Each new row is followed by what is left after taking away its nearest point in the smallest flat space through zero that holds the last named rows.
In the rows, 128 means zero.

Q435 (4 x 16)
[[141 115  91  52 152  93  84  96 182 140 167  71 123 134  75  64]
 [ 47 138  73  60 171 138 102 134 142 152 136 134 131 104  33  75]
 [108 110 116 141 125 128  84 136 129  61 143 125  84 132  30  30]
 [ 93 158  76  67 186  88 103  94 159 128 115 119 103 137  30  93]]
New rows:
[124 147 132 166 127 110 167 154 156  83 111 172  96 140  84 143] => [133 127 127 129 119 119 160 157 174 122 144 144 126 127 114 137]
[141  94 155 120 138 176 134 148  84 134 154 124  77 137 181 130] => [131 112 136 100 164 156 130 131  95 134 141 124  66 144 148 129]
[150 157 127 120 125 162  90 190  90 138  92 152 144  90 127 108] => [178 163 125 110 133 134  87 166 107 135  91 134 136 105 130 113]
[156 120 138 142 153 106 149 134 120  94 131 126 169  89 149 212] => [139 109 126 129 155 111 128 140 126  83 147 119 162  83 109 167]

Q808 (4 x 16)
[[ 90 119 110  73 137  96 131 132 124  95 130 112 129 132 123 142]
 [152  98 129 137 147 108 152 126 164 147 125 120 156 153 104 134]
 [135 165 119 112 107 163 101 116 134 166 126 108 178 147  76 123]
 [136 113 104 110 163 131 121 106 134 131 143  84 124 162 132 111]]
New rows:
[135 157 130  85 156 110  88 165  87 150 131 111 140  98 130 149] => [157 138 139 112 167 105 103 165 101 160 130 117 137 102 137 147]
[112 127 140  96  88 134  81 121 138 135  82 148 174 163  90 144] => [125 102 141 123 115 130  90 116 131 121  92 147 128 161 139 130]
[ 84 106  82 127 158 100 145 168 161 125 169 130  87 132 128  93] => [ 93 134  92 142 131 126 132 170 158 148 163 143 107 124 108  92]
[128 128  99 116  96 134 128  99 168 124 106 138 103 158  94 133] => [128 126 103 126  97 135 129 101 161 117 107 146  86 149 111 130]
[113  96 141 165 118  94 121 140  91 103 146  92 172 123  84 112] => [116 101 142 174 118 105 114 137  81 102 149  93 157 118  99 104]

Q262 (4 x 16)
[[193 103 140 155 165 180 131 160 141 148 113 143 200 112 131 146]
 [183 145  52 119  75 152  71 115 120 102 118 129 123  94 129 131]
 [162 184 123 122 138 209 130 113 124 130 147 120 119 112 152  75]
 [138  77 121 128 100 138 149 140 129 160 108 111 136 131  63 131]]
New rows:
[159 144 100 115 127 127 157 120 125 120 108 165 178 167 148 138] => [139 145 103 107 116 121 168 112 122 125 112 155 157 175 135 126]
[132 106  99 113 107 172 132 127 107 139 151 113 150 119  77  92] => [110 117 116 119 134 131 121 129 110 118 158 131 156 126 118 115]
[114 132 193 139 133  99 120 162 100 141 144 120 153 135 149 150] => [133 140 161 129 101 123 108 151  94 140 142 109 137 123 132 133]

Q563 (4 x 16)
[[126  69 154 128 127 185 173  80 105  73 128 132 135 148 104 131]
 [126  89 142 181 156 108  90  78 104  95  97 119 135 112 113  92]
 [114 161  72 130 150 188 108 170 114 161 107  79 151 133 142 120]
 [193 121 109 113 122  99 150 153  94 125 172 111 139 109 122 101]]
New rows:
[207 118 149 110 136 130 157 136 135 156 108 147 140 124 134 137] => [183 121 149 126 147 140 136 126 141 158  84 144 140 127 136 137]
[143 145 110 102 170 129 101  96 115  98 101 139  96 124 167 169] => [157 143 106  94 166 128 112 103 108  97 113 136  98 122 166 166]
[150 161 122 163 169 100 139 107  89  87 124 139 153 113 104 165] => [137 177 118 149 162 115 146 121 103 100 124 143 150 122 111 182]

Q235 (4 x 16)
[[124  77 139 171 148 147  95 147  97  30 174 161  96 114 125 175]
 [205 111 122 131  80 137  80 107  72  86 176 109 106  87 121 139]
 [116  34  93 141  96 136 104 154 141  30 178 132 107 110  71 153]
 [144  70 176 145  80  93 123  63  87  62 179 130 108 144 121 149]]
New rows:
[135 107 114 196  60 158 140 110 121 116 133 112 122 113 124 122] => [118 129 119 199  88 163 150 121 129 136 114 122 128 121 138 121]
[ 60 175  89 108 153 127 151 143 130 145  93 119 114  85 140 133] => [ 81 150 107 113 122 112 142 110 105 116 121 114 104  85 135 141]
[129 135 158 159  90 178 117 138 146 162 130 132 122 121 147 130] => [120 121 158 159  85 173 121 136 152 153 134 133 122 126 139 131]
[110 137 144 138 196 163 140 138 141  81 175 129  98 107 134  90] => [124 141 142 117 163 146 150 113 145 108 171 107 108 111 126  71]
[139 135 151 129 128  78 133 143 130 127 120 128 118 125 138 105] => [139 130 140 130 130  86 127 156 133 119 123 129 116 118 132 108]
[139 124  97 143 142  63 112 122 125 129 122 129 113 123 139 154] => [136 126  93 140 143  64 114 126 131 135 118 128 115 123 137 151]

Q357 (4 x 16)
[[125 205  94  92 195  62 147 134 161  89 110 113  62 135 127 144]
 [122 176  88  52 193  98 106 103 110  92 155 148  43 116 164 173]
 [148 141 157  95 144  96 124 167 111 117 145 113 109 162 127 161]
 [170 156  39  83 121 147  97 143 147  79 141  87 120 110 132 118]]
New rows:
[133 143 109 110 116 152 126 115  90 138 144  92 121 131 147  88] => [122 148 131 122 126 134 141 117  94 146 134  97 118 140 141  90]
[139 103 109 114 104  98 141 131 151  99  78 102 134 147 184 167] => [128  92 117 122 102 106 141 117 143 110  79 117 136 141 189 167]
[ 96 118 106  91 119 116 124 151 168 122  88 149  97  80 144  90] => [105 101 139  89 108 116 120 171 149 131 100 146 108  99 142 103]

Q939 (4 x 16)
[[ 96 125 143 117 106 135 194 127  46 174 170 200  95 113 183 216]
 [124  88 208 148  81 145 174 186 115 149 143 149  83 140 109 179]
 [142 129 157 130 105  99 207 106  82 127 135 135 125  61 156 226]
 [138 111 185 157  92 186 120 103  38 164 144  93  42  44 139 172]]
New rows:
[161 122 151 121 100 148 146 164 153 141 147  93 171 147 167 101] => [157 130 139 117 105 152 143 146 132 148 152  96 167 133 182 106]
[ 81  85 104 119 102 137 101 106 159  91  98 146  95 122  94 157] => [ 79  89  97 116 105 133 106  99 153  92 100 151  98 118 102 163]
[ 97 123 103 147 112  93 162 141 123  94  86 109  95 118 152 100] => [ 91 121 104 147 111 102 157 145 117 102  91 116  87 125 154  96]

Q492 (4 x 16)
[[124 174 129 152 158 142  94 131 111 169 146 132 152 108 128 133]
 [145 126 139 160 192 132 107 129 124 144 138 149  88 143  87 149]
 [194  66 140 203 143 188 196 116 135 156 145 156 188 111 150 150]
 [118 168 103 103 148 226 127 152 110 150 140 140 148 148 142 149]]
New rows:
[ 99 125 109 139 113 141 174 111 185 140 112 104 102 115 103 140] => [ 95 143 109 145 121 141 159 112 179 153 117 103 109 107 103 140]
[165  98 171 130 123  97 127 144 113 107 153  74 174 156 140  59] => [159 116 163 119 150 129 114 155 105 113 157  83 156 175 127  72]
[109 130 117 119 107 129 139 116 171 134 131 160 133 119 188 123] => [112 132 122 129 133 123 125 116 169 138 134 167 110 126 168 130]
